The rows of each matrix lie in a flat space through zero, up to rounding. After each matrix: how many dimensions does the smallest such space have?
(in the rows, 128 means zero)

[[ 78 132 147 112 110 151 123 145 110  80 122 153 119 119 153 133]
 [132  60 107 144  98 114 143 110 113 138 172 148 144 191 178  73]
 [147 107 116 124  75 176 154 119 127  67 143 136  44  99 156 124]
 [112 144 124  88 151  93  92 151 145 126 136 116 146 192 119 147]
 [110  98  75 151  76 137 147 121  96 140 123 155 103 105 127 116]
 [151 114 176  93 137  39 114 142 126 131 164 112 137 126 135 155]
 [123 143 154  92 147 114  31 169 133  60  77 116 186 118  79 150]
 [145 110 119 151 121 142 169  34 145 133 124 154 150 132 127 130]
 [110 113 127 145  96 126 133 145  64 132 126 140 146 128 136  85]
 [ 80 138  67 126 140 131  60 133 132 104  64 138 172 139  70 107]
 [122 172 143 136 123 164  77 124 126  64  59 116 138  72  99 136]
 [153 148 136 116 155 112 116 154 140 138 116  56 138 112 102 125]
 [119 144  44 146 103 137 186 150 146 172 138 138 151 130  86  93]
 [119 191  99 192 105 126 118 132 128 139  72 112 130  24 101  92]
 [153 178 156 119 127 135  79 127 136  70  99 102  86 101 122 143]
 [133  73 124 147 116 155 150 130  85 107 136 125  93  92 143  51]]
 : 13

[[234 199 113  83 106 134  83 212 105 118  44  39 147 100 119  71]
 [199 162 146  95 123 104  97 185  98 125  60  49 113 105 127 109]
 [113 146  74 140 113 183 136 117 162 122 163 177 183 139 119  97]
 [ 83  95 140 146 139 120 147  92 135 133 161 162 114 139 133 156]
 [106 123 113 139 126 145 138 111 143 128 153 158 143 136 126 127]
 [134 104 183 120 145  72 123 132  96 135  99  85  71 119 138 163]
 [ 83  97 136 147 138 123 147  92 136 133 163 165 118 140 132 153]
 [212 185 117  92 111 132  92 195 110 120  61  56 143 105 121  83]
 [105  98 162 135 143  96 136 110 116 134 133 127  92 130 136 161]
 [118 125 122 133 128 135 133 120 134 128 139 142 134 132 128 128]
 [ 44  60 163 161 153  99 163  61 133 139 185 183  88 148 140 189]
 [ 39  49 177 162 158  85 165  56 127 142 183 179  74 147 143 201]
 [147 113 183 114 143  71 118 143  92 134  88  74  72 115 137 157]
 [100 105 139 139 136 119 140 105 130 132 148 147 115 135 132 148]
 [119 127 119 133 126 138 132 121 136 128 140 143 137 132 127 126]
 [ 71 109  97 156 127 163 153  83 161 128 189 201 157 148 126 132]]
 : 2

[[112 117 108 139 144 122 102 136 106 134 145 130 128 133 123 115]
 [117 165 161 163 105 107 107 170 129 124 152  96  97 142 146 161]
 [108 161 156 146 147  82 114 151 122 130  72 126  89 155 140 115]
 [139 163 146 126 130 127 154 133 124  92 104 134 122 136 140 122]
 [144 105 147 130  57 153 148 123 159 127 106 119 131 159 123 147]
 [122 107  82 127 153 125 128 142 115 129 143 142 131 112 140  96]
 [102 107 114 154 148 128  75 128  94 129 155 155 129 151 121 121]
 [136 170 151 133 123 142 128 102 123 134 171  64 139 110 131 195]
 [106 129 122 124 159 115  94 123  87 133 121 125 135 144  88  99]
 [134 124 130  92 127 129 129 134 133 104  92 149 133 125 103 122]
 [145 152  72 104 106 143 155 171 121  92 154  50 131  91 147 162]
 [130  96 126 134 119 142 155  64 125 149  50 137 141 182 121  94]
 [128  97  89 122 131 131 129 139 135 133 131 141 128 114 141 117]
 [133 142 155 136 159 112 151 110 144 125  91 182 114 129 157 107]
 [123 146 140 140 123 140 121 131  88 103 147 121 141 157 101 107]
 [115 161 115 122 147  96 121 195  99 122 162  94 117 107 107  85]]
 : 9

[[135 163 100 156 105 202 167 138 123 185 101 166 127 138 109 124]
 [163 189 112 110  74 163 149 144 166 176 104 163 173 116 102 143]
 [100 112 179 100 152 124 138 140  88  90 153 107 103 140 124 109]
 [156 110 100 181 137 101 110  98 119 137 105 120 133 130 141 117]
 [105  74 152 137 178  80 102 115  96  67 154  89  94 134 152 108]
 [202 163 124 101  80  52  90 114 188 129 106 125 217  95 115 150]
 [167 149 138 110 102  90 119 120 140 136 116 118 166 118 125 128]
 [138 144 140  98 115 114 120 138 153 111 135 130 152 115 118 137]
 [123 166  88 119  96 188 140 153 187 159 123 176 147 113 108 163]
 [185 176  90 137  67 129 136 111 159 215  80 150 183 120 120 151]
 [101 104 153 105 154 106 116 135 123  80 159 107 104 125 142 123]
 [166 163 107 120  89 125 118 130 176 150 107 154 186 111 102 154]
 [127 173 103 133  94 217 166 152 147 183 104 186 149 133  83 150]
 [138 116 140 130 134  95 118 115 113 120 125 111 133 131 133 121]
 [109 102 124 141 152 115 125 118 108 120 142 102  83 133 170 110]
 [124 143 109 117 108 150 128 137 163 151 123 154 150 121 110 161]]
 : 6

[[117 137 131 133 152 141 107 129 142 119 154 105 116 127 136 135]
 [137 161 159 147 183 137 150 139 143 103 160 138  89 157 145 136]
 [131 159 147 153 193 146 138 153 126  92 171 168 101 153 158 101]
 [133 147 153 135 151 130 156 117 155 112 146 113 103 152 128 150]
 [152 183 193 151 155 146 165 156 139  85 123 130 100 138 143 142]
 [141 137 146 130 146 107 153 132 129 143 132 120  97 149 127 152]
 [107 150 138 156 165 153  27 183 138  79 187 149  82 164 160 125]
 [129 139 153 117 156 132 183 108 143 119 127 119 133 127 129 133]
 [142 143 126 155 139 129 138 143 108 120 145 160 131 150 128 106]
 [119 103  92 112  85 143  79 119 120 150  95 115 156  75 120 124]
 [154 160 171 146 123 132 187 127 145  95 115 143 116 155 122 140]
 [105 138 168 113 130 120 149 119 160 115 143  33 137 124 125 159]
 [116  89 101 103 100  97  82 133 131 156 116 137  93 136 132 145]
 [127 157 153 152 138 149 164 127 150  75 155 124 136 150 133 109]
 [136 145 158 128 143 127 160 129 128 120 122 125 132 133 126 138]
 [135 136 101 150 142 152 125 133 106 124 140 159 145 109 138  81]]
 : 9

[[ 75 107 101 107 115 105 110 105 141 106 124 194 111 125 120 119]
 [107 143 108 167 135 127 163 148 130  92 154 102 127 128 146 125]
 [101 108  55 107 114 130 157 125 117 116  86 151 128 154 121 173]
 [107 167 107  70 124 163 131  65 100 125 101  58 140  90 163 116]
 [115 135 114 124 132 117 143 108  88 141 134 142 134 150 149 151]
 [105 127 130 163 117 154 122 142 130 129 158 152 126 138 119  98]
 [110 163 157 131 143 122 153 122 136  94 131  80 117  95 149 126]
 [105 148 125  65 108 142 122 112 103 120  98 210 124 100 106 132]
 [141 130 117 100  88 130 136 103  39 137 148  90 163 117  90 119]
 [106  92 116 125 141 129  94 120 137 116  87 125 105 108 157 173]
 [124 154  86 101 134 158 131  98 148  87  88 154 146 116 103 135]
 [194 102 151  58 142 152  80 210  90 125 154 200  96 133  99 160]
 [111 127 128 140 134 126 117 124 163 105 146  96 113 113 165 110]
 [125 128 154  90 150 138  95 100 117 108 116 133 113 116 114 147]
 [120 146 121 163 149 119 149 106  90 157 103  99 165 114 106 108]
 [119 125 173 116 151  98 126 132 119 173 135 160 110 147 108 104]]
 : 13

[[123  95 112 122 107 130 104 124 119 129 145 120 122 135 171 163]
 [ 95  85 129 141 132 133 155 130  90 109 104 131 155 130  97  87]
 [112 129  74 128 131  92 148 143 141 155 118 145 150 126  76 127]
 [122 141 128 126 145 148 136 113 130 113 126 149 136 106 110 156]
 [107 132 131 145 109 121 160 145 143 134 119 145 133 154 125  93]
 [130 133  92 148 121  73 162 146 144 149 134 127 155 127 100 136]
 [104 155 148 136 160 162  91 127 146 119 133 132 121 119 161  91]
 [124 130 143 113 145 146 127  79 135 106 120 128 111 128 144  98]
 [119  90 141 130 143 144 146 135  24 125 138 104 142 161 129 108]
 [129 109 155 113 134 149 119 106 125  90 127 124 113 118 118 117]
 [145 104 118 126 119 134 133 120 138 127  55 109 124 107 128 123]
 [120 131 145 149 145 127 132 128 104 124 109  92 109 117 101  99]
 [122 155 150 136 133 155 121 111 142 113 124 109  67 123 124 135]
 [135 130 126 106 154 127 119 128 161 118 107 117 123 118 169 103]
 [171  97  76 110 125 100 161 144 129 118 128 101 124 169 100 117]
 [163  87 127 156  93 136  91  98 108 117 123  99 135 103 117 162]]
 : 13

[[ 47  63 176 129 172 122 188 177 125 159 132  62 145  86  90 203]
 [ 63  93 169 152 180 135 147 149  96 132 110  84 154 113  87 182]
 [176 169  37 130 105 115  72 124 139 143 112 206  64 136 134  75]
 [129 152 130 117 135 117 143 119 148 145 141 144 164 124 162 105]
 [172 180 105 135 114 134  86  89 121 105 120 173 138 160 155  76]
 [122 135 115 117 134 112 143 137 151 156 138 143 136 112 145 118]
 [188 147  72 143  86 143  57 110 106  91 103 167  53 161 108  98]
 [177 149 124 119  89 137 110  99 133  98 138 140 122 153 152  97]
 [125  96 139 148 121 151 106 133  90  92 107  97  89 141  80 162]
 [159 132 143 145 105 156  91  98  92  71 113 117 116 165 113 125]
 [132 110 112 141 120 138 103 138 107 113 110 123  81 134  92 144]
 [ 62  84 206 144 173 143 167 140  97 117 123  56 180 118  97 191]
 [145 154  64 164 138 136  53 122  89 116  81 180  73 148  91 108]
 [ 86 113 136 124 160 112 161 153 141 165 134 118 148  99 126 148]
 [ 90  87 134 162 155 145 108 152  80 113  92  97  91 126  58 181]
 [203 182  75 105  76 118  98  97 162 125 144 191 108 148 181  55]]
 : 4

[[222 233 116 131 160 108 121  72  98 112  79 102 145 138 105 129]
 [233 231 166 191 140 134 101  98 134  80 110 139 108 111 110 133]
 [116 166 202 144 158 112  82  98 123 106 162 157 169  97 127 108]
 [131 191 144 155 161 107 123 144 124 158 145 141  98 132 133  96]
 [160 140 158 161 198 129 126 175 129 158 148 136 119 132 141 119]
 [108 134 112 107 129 231 127 138 189 119 189 152 172 126 158 196]
 [121 101  82 123 126 127 148  99 101 155 129 117 129 130 127 118]
 [ 72  98  98 144 175 138  99  89 168 147 185 160 146 100  99  97]
 [ 98 134 123 124 129 189 101 168 135 106 174 159 143 104 143 156]
 [112  80 106 158 158 119 155 147 106 184 143 120 105 119 127 111]
 [ 79 110 162 145 148 189 129 185 174 143 179 153 142 127 150 160]
 [102 139 157 141 136 152 117 160 159 120 153 168 112 147 149 136]
 [145 108 169  98 119 172 129 146 143 105 142 112 188 114 153 188]
 [138 111  97 132 132 126 130 100 104 119 127 147 114 117 132 142]
 [105 110 127 133 141 158 127  99 143 127 150 149 153 132 132 143]
 [129 133 108  96 119 196 118  97 156 111 160 136 188 142 143 152]]
 : 12

[[ 53 175 175  98  67 132 110 108 123 144 134 100  91 167 155 140]
 [175  18 118 129 153 130 122 176 101 121 132  75 172 122 141  75]
 [175 118  98 140 193  84 122 173  88 105  76 104 108  77 146 120]
 [ 98 129 140  98 117 127 114 140 109 129 115  79 125 137 149 108]
 [ 67 153 193 117  43 157 110 109 139 169 181 123 101 181 153 126]
 [132 130  84 127 157  85 134 111 141  96  52 126 141 130 114 142]
 [110 122 122 114 110 134  96 148 131 154 132 107 100 138 162 117]
 [108 176 173 140 109 111 148 102 129 110 179 172 103 108 110 156]
 [123 101  88 109 139 141 131 129 137 115 102 122 157 127 124 140]
 [144 121 105 129 169  96 154 110 115  77  78 121 153 113  95 149]
 [134 132  76 115 181  52 132 179 102  78  34 118 131  57 170 130]
 [100  75 104  79 123 126 107 172 122 121 118  73 159 116 167  84]
 [ 91 172 108 125 101 141 100 103 157 153 131 159  64 146 139 185]
 [167 122  77 137 181 130 138 108 127 113  57 116 146 140  92 147]
 [155 141 146 149 153 114 162 110 124  95 170 167 139  92  84 137]
 [140  75 120 108 126 142 117 156 140 149 130  84 185 147 137  45]]
 : 9

[[ 85  96 134 153 145  97  55  66 125 140 114 118  97 157 182 124]
 [ 96 162 173 152 108 172  96 151 139 129  95 134 118 164  67 108]
 [134 173 139 103 148 116 113 241 120 132  75  81  83  75 158 179]
 [153 152 103  78 143 107 126 137 113  98 152 105 115 107  76 124]
 [145 108 148 143  97 137 174 181 137 162  65 132 166 110  84 118]
 [ 97 172 116 107 137 111 144 200  62 110  72  52 119  51 139 156]
 [ 55  96 113 126 174 144 208 156 113  79 140 128  77 111  46  49]
 [ 66 151 241 137 181 200 156 194  60  41  96 161  94  85 106  72]
 [125 139 120 113 137  62 113  60  52 119 125 116 150 114 180 144]
 [140 129 132  98 162 110  79  41 119 149 168 143  95 162 186 138]
 [114  95  75 152  65  72 140  96 125 168 132  91 135 123 142 148]
 [118 134  81 105 132  52 128 161 116 143  91 103 137 132 118 180]
 [ 97 118  83 115 166 119  77  94 150  95 135 137 142 144 122 130]
 [157 164  75 107 110  51 111  85 114 162 123 132 144  91 206 172]
 [182  67 158  76  84 139  46 106 180 186 142 118 122 206  24 169]
 [124 108 179 124 118 156  49  72 144 138 148 180 130 172 169 166]]
 : 13

[[121 129 123 136 138 108 126 114 135 126 132 132 155 136 138 132]
 [129 107 128 113 120 101 116 123 144 107 154 132 109 119 142 136]
 [123 128 124 133 135 112 126 117 133 126 132 131 147 134 136 131]
 [136 113 133 110 112 130 122 139 132 116 142 127  89 114 128 130]
 [138 120 135 112 110 147 127 147 124 124 132 124  83 113 119 125]
 [108 101 112 130 147  28 105  78 171  91 177 144 183 140 177 151]
 [126 116 126 122 127 105 120 120 140 114 145 131 126 125 140 134]
 [114 123 117 139 147  78 120  97 147 117 144 137 177 142 152 139]
 [135 144 133 132 124 171 140 147 109 147 103 121 115 127 107 117]
 [126 107 126 116 124  91 114 117 147 105 157 133 121 122 147 138]
 [132 154 132 142 132 177 145 144 103 157  91 121 133 134 103 115]
 [132 132 131 127 124 144 131 137 121 133 121 125 117 125 120 124]
 [155 109 147  89  83 183 126 177 115 121 133 117  15  91 103 120]
 [136 119 134 114 113 140 125 142 127 122 134 125  91 115 123 127]
 [138 142 136 128 119 177 140 152 107 147 103 120 103 123 104 116]
 [132 136 131 130 125 151 134 139 117 138 115 124 120 127 116 122]]
 : 2

[[138 156 151  77 118 117 197  90 157 131 100 108  94  59 140 106]
 [156  28 109  78 158 196 142 142  55 104 131 186 111 204 169 183]
 [151 109 129 140 179  84  75 159 112 145 195 133 177  97 117 197]
 [ 77  78 140 103 116 159 165 131 137 134  97 149 136 120 137 143]
 [118 158 179 116 189 121 136 121 129 120 103 120 159 151 163 100]
 [117 196  84 159 121 139 105 170  85 170 180 128 160  55  68 179]
 [197 142  75 165 136 105 106 120 109 159 148 112 112 145  99 109]
 [ 90 142 159 131 121 170 120 147 117 106 120 124 145 146 122 123]
 [157  55 112 137 129  85 109 117 163 144 142 151 107 141 113 166]
 [131 104 145 134 120 170 159 106 144 185  76 136 120 109 133  95]
 [100 131 195  97 103 180 148 120 142  76  95 113 108 149 141  98]
 [108 186 133 149 120 128 112 124 151 136 113 170 106 133 136 136]
 [ 94 111 177 136 159 160 112 145 107 120 108 106 197 156 175  83]
 [ 59 204  97 120 151  55 145 146 141 109 149 133 156  98 108 169]
 [140 169 117 137 163  68  99 122 113 133 141 136 175 108 245  89]
 [106 183 197 143 100 179 109 123 166  95  98 136  83 169  89 115]]
 : 10
